The rows of each matrix lie in a flat space through zero, up to rounding. After each matrix: how many dimensions does the smallest such space have?
In the rows, 128 means zero.

[[100 131  82  91  98 111 111 119 128 129  80 133 159 191 131 141 135 111
  155  71]
 [131 153 128 117 122 113 104 133 148 131 113 136 138 150 125 136 149 111
  125 117]
 [ 82 128  92  99 101 137 126 110 111 166 119 125 125 125 115 152 135 152
  129  87]
 [ 91 117  99 110 109 142 134 112 109 151 125 123 123 123 120 144 124 153
  135  99]
 [ 98 122 101 109 108 138 123 115 122 139 116 127 129 143 122 143 128 143
  143  96]
 [111 113 137 142 138 152 168 118  86 176 178 112  92  33 116 131 115 174
   89 155]
 [111 104 126 134 123 168 126 117 133 111 141 126 108 132 121 135 114 162
  157 123]
 [119 133 110 112 115 118 117 126 133 125 104 132 144 161 130 133 134 116
  141 104]
 [128 148 111 109 122  86 133 133 112 155 104 128 154 131 134 126 140  97
  104 113]
 [129 131 166 151 139 176 111 125 155 126 176 130  82  88 107 141 136 171
  124 160]
 [ 80 113 119 125 116 178 141 104 104 176 170 117  83  62 102 155 124 198
  116 122]
 [133 136 125 123 127 112 126 132 128 130 117 130 139 137 132 126 133 113
  123 124]
 [159 138 125 123 129  92 108 144 154  82  83 139 169 204 148 112 132  72
  153 118]
 [191 150 125 123 143  33 132 161 131  88  62 137 204 201 171  86 131  19
  122 131]
 [131 125 115 120 122 116 121 130 134 107 102 132 148 171 137 123 125 108
  148 111]
 [141 136 152 144 143 131 135 133 126 141 155 126 112  86 123 125 132 135
  102 157]
 [135 149 135 124 128 115 114 134 140 136 124 133 132 131 125 132 145 115
  116 129]
 [111 111 152 153 143 174 162 116  97 171 198 113  72  19 108 135 115 193
   92 168]
 [155 125 129 135 143  89 157 141 104 124 116 123 153 122 148 102 116  92
  110 144]
 [ 71 117  87  99  96 155 123 104 113 160 122 124 118 131 111 157 129 168
  144  80]]
 => 4

[[ 53 140 147 109 122 165  99  94 139 111 102 120 191 137 123 144 154 101
  146 160]
 [140  96 117 127 149 134 125 106 142 108 143 114 118 129 109 106 135 128
  126 164]
 [147 117 131 127 151 112 125 148 144 148 100 100 137  63  97 111  89 114
  161 146]
 [109 127 127 112  98 105  98 134 136 121 135 154 151 177 140 151 103 121
  129 138]
 [122 149 151  98 132 132 112 127 114 162 119 121 102 145 129 144 109 153
  135 112]
 [165 134 112 105 132 151  95 133 137 153 140 145 100 186 135 119 125 121
  108 112]
 [ 99 125 125  98 112  95 122 129 154 163  75  88 120 144  90 149 107 151
  135 104]
 [ 94 106 148 134 127 133 129 129 138 101 133  89 127 130 140 127 146 107
  109 110]
 [139 142 144 136 114 137 154 138  76 164 159 129 131 116 136 104 164 109
  141 149]
 [111 108 148 121 162 153 163 101 164  82 121 133 178 177 109  98 114 129
  141 100]
 [102 143 100 135 119 140  75 133 159 121 113 162 156 164 141  94 131  83
  147 111]
 [120 114 100 154 121 145  88  89 129 133 162 136 121 171 118 115 164 131
  138 153]
 [191 118 137 151 102 100 120 127 131 178 156 121 106 113 102 130  98  92
  140 120]
 [137 129  63 177 145 186 144 130 116 177 164 171 113 117 133 101 118 103
  129 124]
 [123 109  97 140 129 135  90 140 136 109 141 118 102 133  98 134 114 149
  164 144]
 [144 106 111 151 144 119 149 127 104  98  94 115 130 101 134 149 125  96
  137 131]
 [154 135  89 103 109 125 107 146 164 114 131 164  98 118 114 125  98 115
  115 146]
 [101 128 114 121 153 121 151 107 109 129  83 131  92 103 149  96 115  75
  131 119]
 [146 126 161 129 135 108 135 109 141 141 147 138 140 129 164 137 115 131
   78 120]
 [160 164 146 138 112 112 104 110 149 100 111 153 120 124 144 131 146 119
  120  80]]
 => 16

[[112 148 124  68 116 123 126 138 102 130  98 166 104 125 101 116 112 126
  125  17]
 [148  54 118 147 155 124 184 130  78 166 156 121  89 147 109 170  82 148
  159 132]
 [124 118 133 144 104 131 112 174 209 193 117 180 128 130  96 213 125 114
   54 102]
 [ 68 147 144  56 104 107 140 109 135 129 178  82 135 141 133 171 133 112
  137 144]
 [116 155 104 104 135  99 145  77  86 101 140  65 143  85 115 128  97 150
  146 146]
 [123 124 131 107  99  71  75 131 138 149  87 116  90 186 128 114 108 163
  101  89]
 [126 184 112 140 145  75  74 119 133  70 148  78 168 116 150 115  53 153
  179 134]
 [138 130 174 109  77 131 119  50 114 200 126  68 163 102 181 141 148 177
   88 115]
 [102  78 209 135  86 138 133 114 121 215 103 142 125 138 130 158 133 177
   98  88]
 [130 166 193 129 101 149  70 200 215  74 127 196 178 130 127  99 142 120
   55 116]
 [ 98 156 117 178 140  87 148 126 103 127  16  65 115 187 138  93  64 191
  232 108]
 [166 121 180  82  65 116  78  68 142 196  65  83 123 125 108  97 149 113
   67  64]
 [104  89 128 135 143  90 168 163 125 178 115 123  12 167 111 202 116 187
  116 115]
 [125 147 130 141  85 186 116 102 138 130 187 125 167  82 139 101 138  94
  160 140]
 [101 109  96 133 115 128 150 181 130 127 138 108 111 139 129 152 110 162
  134 158]
 [116 170 213 171 128 114 115 141 158  99  93  97 202 101 152 124  96 214
  113 121]
 [112  82 125 133  97 108  53 148 133 142  64 149 116 138 110  96  30  73
   74 130]
 [126 148 114 112 150 163 153 177 177 120 191 113 187  94 162 214  73  56
  136 160]
 [125 159  54 137 146 101 179  88  98  55 232  67 116 160 134 113  74 136
  183 184]
 [ 17 132 102 144 146  89 134 115  88 116 108  64 115 140 158 121 130 160
  184 102]]
 => 17

[[192 133 156 144 116 140 107 127 101  95  66 146 109 132 116 140 110 132
  121 108]
 [133 205 104 117 134 104 116 135  96 136 122 115  81 101 177 124 125 181
  109 107]
 [156 104 215 123 138 160 176 157 115 105 182  99 117 125 150 160  98 126
  109 151]
 [144 117 123 174 106 122 110 116  97  99 146 108  83 148 107 121 105 126
  133 113]
 [116 134 138 106 170 160  75 134 135 146  83 198 183 131 142 134  80 142
  123  61]
 [140 104 160 122 160 120 110 106  73 156 133  94 161 144  96  97 144 156
  143 127]
 [107 116 176 110  75 110 168 117 135 121 152 223 122  89 125 121 111 149
  162 116]
 [127 135 157 116 134 106 117 167 131 175 123 127 142 140 138  91 187 144
  127 120]
 [101  96 115  97 135  73 135 131 177 137  97  88 133 127 154 136 126 123
  148 127]
 [ 95 136 105  99 146 156 121 175 137 188  89 112 127 125 131 141 112 115
  104 123]
 [ 66 122 182 146  83 133 152 123  97  89 131 137 131 152 141 144 153 133
  140 131]
 [146 115  99 108 198  94 223 127  88 112 137  57 122 186 207 114 118 148
  131 174]
 [109  81 117  83 183 161 122 142 133 127 131 122 194  77 125 113 113 119
  142 114]
 [132 101 125 148 131 144  89 140 127 125 152 186  77  73 106 111 128 119
  137 148]
 [116 177 150 107 142  96 125 138 154 131 141 207 125 106 155 105 118 138
  121 176]
 [140 124 160 121 134  97 121  91 136 141 144 114 113 111 105 175 170 134
  145 145]
 [110 125  98 105  80 144 111 187 126 112 153 118 113 128 118 170 130  92
  160 120]
 [132 181 126 126 142 156 149 144 123 115 133 148 119 119 138 134  92 235
  132 136]
 [121 109 109 133 123 143 162 127 148 104 140 131 142 137 121 145 160 132
  152 149]
 [108 107 151 113  61 127 116 120 127 123 131 174 114 148 176 145 120 136
  149 180]]
 => 18

[[122 139 135 143 146 125 149 113 137 131 124 130 124 111 137 122 131 136
  148 132]
 [139  95 118 103  75 147  84 162 115 125 138 113 141 148 111 136 137 103
  100 108]
 [135 118 122 105 113 123 100 148 135 119 128 146 125 155 102 143 119 126
   89 140]
 [143 103 105  85  88 131  76 166  95 121 141 122 140 180 109 145 109 111
   71 121]
 [146  75 113  88  42 159  57 183 110 123 144 105 149 159  99 141 144  87
   84  96]
 [125 147 123 131 159 112 146 113 115 129 127 133 124 136 142 127 108 142
  129 139]
 [149  84 100  76  57 146  55 183  83 122 148 105 150 185 106 145 119  94
   66 102]
 [113 162 148 166 183 113 183  87 163 132 112 148 110  87 143 116 133 155
  172 150]
 [137 115 135  95 110 115  83 163 196 104 112 197 106 159  52 162 127 136
   54 176]
 [131 125 119 121 123 129 122 132 104 130 134 115 135 140 137 127 120 123
  123 119]
 [124 138 128 141 144 127 148 112 112 134 130 114 131 118 151 118 125 132
  151 121]
 [130 113 146 122 105 133 105 148 197 115 114 171 112 119  75 144 153 127
  103 152]
 [124 141 125 140 149 124 150 110 106 135 131 112 132 121 155 118 120 133
  150 121]
 [111 148 155 180 159 136 185  87 159 140 118 119 121  60 157 103 160 138
  205 121]
 [137 111 102 109  99 142 106 143  52 137 151  75 155 157 159 121 113 104
  123  87]
 [122 136 143 145 141 127 145 116 162 127 118 144 118 103 121 125 142 136
  145 139]
 [131 137 119 109 144 108 119 133 127 120 125 153 120 160 113 142 102 141
   91 153]
 [136 103 126 111  87 142  94 155 136 123 132 127 133 138 104 136 141 111
  105 119]
 [148 100  89  71  84 129  66 172  54 123 151 103 150 205 123 145  91 105
   58 110]
 [132 108 140 121  96 139 102 150 176 119 121 152 121 121  87 139 153 119
  110 136]]
 => 3

[[ 93  86 137  94 161  79 149 126 131 134  76  80 176 130 132  92 174 132
  105 122]
 [ 86 149  82 141 123 125 182 109  99 207 133 134 167  95  50 158 116 170
   83 168]
 [137  82  74 147 158 102 147 148  83 162 121  84 162 134 143  92 165  89
  124 118]
 [ 94 141 147 139 137 166  61 164 107 127 106 138 148 141 112  85 111 156
  145 104]
 [161 123 158 137 142  97  86 165 147  93 125 137 159 117 163 105 108 129
  168 124]
 [ 79 125 102 166  97  80 137 171  87  80 174 109 136 109 106 135 163 151
  127 107]
 [149 182 147  61  86 137 103 128 140 121 114 144  74 106 139 117 166 158
  127  81]
 [126 109 148 164 165 171 128 190 131 142 179 170 109 106 115 129 113 120
   96  96]
 [131  99  83 107 147  87 140 131 125 118 108 142 131  74 144  98 158 113
  110 102]
 [134 207 162 127  93  80 121 142 118  44  87 154 138 111 151 112 154 112
  171 156]
 [ 76 133 121 106 125 174 114 179 108  87 123 108 137 151 104 130 153  90
  159 100]
 [ 80 134  84 138 137 109 144 170 142 154 108 123 159 124 119 101 115 142
  127 108]
 [176 167 162 148 159 136  74 109 131 138 137 159  82 117 128 119 155 131
  147 122]
 [130  95 134 141 117 109 106 106  74 111 151 124 117 113 128 111 152 123
  117 130]
 [132  50 143 112 163 106 139 115 144 151 104 119 128 128 152 162 127  91
  111 155]
 [ 92 158  92  85 105 135 117 129  98 112 130 101 119 111 162 120 161 153
  127 136]
 [174 116 165 111 108 163 166 113 158 154 153 115 155 152 127 161  70 157
  111 167]
 [132 170  89 156 129 151 158 120 113 112  90 142 131 123  91 153 157 175
  100 134]
 [105  83 124 145 168 127 127  96 110 171 159 127 147 117 111 127 111 100
   99 121]
 [122 168 118 104 124 107  81  96 102 156 100 108 122 130 155 136 167 134
  121  74]]
 => 17

[[120 113 124 138 121 150 172 131 147  74 106 142  67  98  97 138 169 155
   73  88]
 [113 172 108 126 168 136  90 128 151 175 138 151 166 175 157 105  93 121
  143 135]
 [124 108 108 112 113 142 180 176 140  77 123 150  91 116 118 126 166 138
   87 121]
 [138 126 112 145 138 156 134 157 149 135 117 147 127 148 125 125 129 100
   76 124]
 [121 168 113 138 171 130  75 106 144 192 135 143 173 179 158 110  84 109
  142 128]
 [150 136 142 156 130 184 167 144 180  97 116 132 103  88  69 145 138 119
   71 134]
 [172  90 180 134  75 167  79 122 104 124 120  94 151 116 121 137 127 123
  101 117]
 [131 128 176 157 106 144 122 161 115 119 103  92 115  98  98 146 129 127
  139 158]
 [147 151 140 149 144 180 104 115 169 144 125 136 146 132 109 127 108 119
   91 119]
 [ 74 175  77 135 192  97 124 119 144 162 122 168 116 177 163 107 116 137
  143 107]
 [106 138 123 117 135 116 120 103 125 122 129 135 117 131 140 121 132 162
  145 103]
 [142 151 150 147 143 132  94  92 136 168 135 109 162 126 118 134  92 112
  154 145]
 [ 67 166  91 127 173 103 151 115 146 116 117 162  80 139 140 115 142 175
  142  94]
 [ 98 175 116 148 179  88 116  98 132 177 131 126 139 143 136 127  95 120
  186 148]
 [ 97 157 118 125 158  69 121  98 109 163 140 118 140 136 147 126 105 132
  208 151]
 [138 105 126 125 110 145 137 146 127 107 121 134 115 127 126 128 146 127
   90 113]
 [169  93 166 129  84 138 127 129 108 116 132  92 142  95 105 146 131 110
  127 150]
 [155 121 138 100 109 119 123 127 119 137 162 112 175 120 132 127 110 111
  166 170]
 [ 73 143  87  76 142  71 101 139  91 143 145 154 142 186 208  90 127 166
  192 117]
 [ 88 135 121 124 128 134 117 158 119 107 103 145  94 148 151 113 150 170
  117  95]]
 => 7
